The groups are shells around one centre, one inside the other: the same stretched ball of 6 dimensions in 9 sizes.
In the rows, 128 means zero.
Some rows, each with its group after it:
[146  74  76 154  90 129 106 134] => z_93
[123  76  97  79  79  94 128 121] => z_725
[154 105 121 147  70 162  92 103] => z_725
[147  55 121 151  48 144  85 105] => z_93
[145  77 129 128  79 112 121 115] => z_138
[121 145 100 104 112 171  81 100] => z_235
[143 101 103 117  68 140 108 108] => z_235
[158  77 151 169  71 143  99 102] => z_384
[117 118 135 103 138 130  97 113] => z_680
[143  64 107 125  71 138  82 126] => z_725
[116 113  83  78 129 114 112 134] => z_470
[127 105  79 116  86 144 101 110] => z_416
[122  74  63  87  65 123 103 122] => z_93
[137  75  71 136  95 113 119 135] => z_470
[129 142 153 137  96 188  71  70] => z_680
[123 141  77  68 123 110 140 127] => z_384
[139 117 147 159 113 143 109  94] => z_416
[145  79 105 162  72 158  82 108] => z_470
[122 113 105 127  92 163  81  94] => z_235
[134 112 146 167  86 183  69  75] => z_680
[144  72  87 143  63 150  85 118] => z_470
[144 113 113 127  91 132 122 110] => z_235
[133  92 105 131 129  83 151 132] => z_384
[123  49 120 152  89 101 119 105] => z_722
[121 147  85  96  92 161 102  93] => z_722
[130 100 127 145  96 175  59  98] => z_725
[116  71  65  88  86  95 126 128] => z_93
[137  68 101 143  71 123 112 110] => z_235
[105 114 127 139 109 163  78  74] => z_722
[107 111 115  78 108 112 120 100] => z_93
[138  88 157 167  84 160  79  84] => z_680
[157  69 138 153  67 116 123 110] => z_680
[150  63  95 132  56 113 124 121] => z_138
[141 116 139 103  70 160  86  94] => z_722
[143 106  77  74  66 132 110 129] => z_384
[128 146 125 142 139 151 107 100] => z_235
[145 135  93 113  75 161 105 105] => z_722
[114 102 117 131 116 122 115  98] => z_416
[132  70  70 112  87  96 132 136] => z_138
[142 135 135 132 107 154 103 101] => z_416
[121  77 107 125  69 139  93  94] => z_725
[127 145 122  89 129 138 108 113] => z_470
[121 159 130 125 114 202  56  79] => z_680
[137 121 140 149 127 134 114 105] => z_416
[120 110 103 156 146 120 122 115] => z_384
[128  65  88 105  64  85 148 114] => z_722
[112  75  93  96  87  99 124 110] => z_93
[138 101 120 103  91 114 124 116] => z_416
[150  81 130 138  80 136  97 117] => z_470
[131 134 109 108 105 114 147 102] => z_384
[145  83 127 113  68 133  98 113] => z_725
[123 137  82  82 110 129 122 116] => z_138
[122 137 112  80  97 141 110  97] => z_138
[139 117 143 156  96 174  75  89] => z_138

New rows. What belongs after each?
[129 105  77  96  64 153  92 106] => z_93
[138 109  68  91  63 131 121 117] => z_722
[122 162 104  88 143 142 112 115] => z_470
[142  91  79  95  99 115 112 148] => z_93
[112 130 125 109 140 125 114 103] => z_235
[149  93 121 154  81 171  68 111] => z_93
[147  92 123 136  99 125 111 123] => z_416
[126 113  89  69  85 128 109 118] => z_138
[125  78 121 110  96 118 100 115] => z_138
[144  60  96 140  96  90 135 140] => z_725
[114  96  60  46  99 103 116 140] => z_722
[140  69 111 150  83 111 123 113] => z_235
[142  46  94 145  63 122 100 123] => z_138
[134 114  70  80 108 108 132 141] => z_93
[109 117  76  70 107 112 125 115] => z_725
[137 120  92  99 107 142  99 129] => z_416
[133  81  71 108  85 109 123 132] => z_235
[131  70 106 111 112  80 137 138] => z_680
[147  82 128 129  73 116 122 111] => z_138
[134 170 118 128 116 168 110  87] => z_722
[144  36 101 130  66  93 121 134] => z_725
[128  57  80 110  85  77 144 133] => z_93
[126  90 120 169 117 139  96 104] => z_470
[111 171  92  71 129 163  93 103] => z_93
[119 107 139 114 110 111 127  94] => z_725
[133  78  74 126 106 100 130 138] => z_470
[134 124 109 151 120 141 115 106] => z_416
[151  64 122 126  54 122 108 115] => z_725
[144  38 109 130  64 120  88 131] => z_722
[107 120 131 108 112 157  77  86] => z_725
[115 105 100  79  82 134  99 101] => z_470
[126  99  86 130  93 150  90 110] => z_235
[130 177 125 117 134 182  85  95] => z_93
[144 125 157 138  99 150 104  91] => z_93
[137 138 125 157 117 157 108  93] => z_470
[129  82  91 146 119 127  98 130] => z_470
[126 165 116  84 129 140 121 106] => z_93
[137 151 115  96 114 149 107 112] => z_725
[135 117 130 131  95 177  64  98] => z_470
[136 138 129 160 120 157 108  92] => z_470
[131  79  83  86  54 133  96 115] => z_725
[131 137 164 168 108 195  62  68] => z_722
[134 131 143 122  93 154 102  85] => z_138
[109 144  98  76 115 156  88 101] => z_138
[142  66  92 126  80 135  85 134] => z_470
[116 124 118 106 146 123 109 118] => z_138
[131 158 116  90 102 187  68  99] => z_722
[120 113  86  93 107 111 130 116] => z_235
[127  80 100  84 109  72 148 138] => z_722
[161  58 126 164  55 111 132 111] => z_722
[127 129 135 111 127 123 123 105] => z_416
[133  88  73 148  90 145  96 118] => z_680
[118 139  69 116 149 145 101 129] => z_722
[128  97 146 112 101 125 103 103] => z_93
[152  46  72 144  50 120 110 133] => z_680
[142  95 147 168 102 137 107  98] => z_138
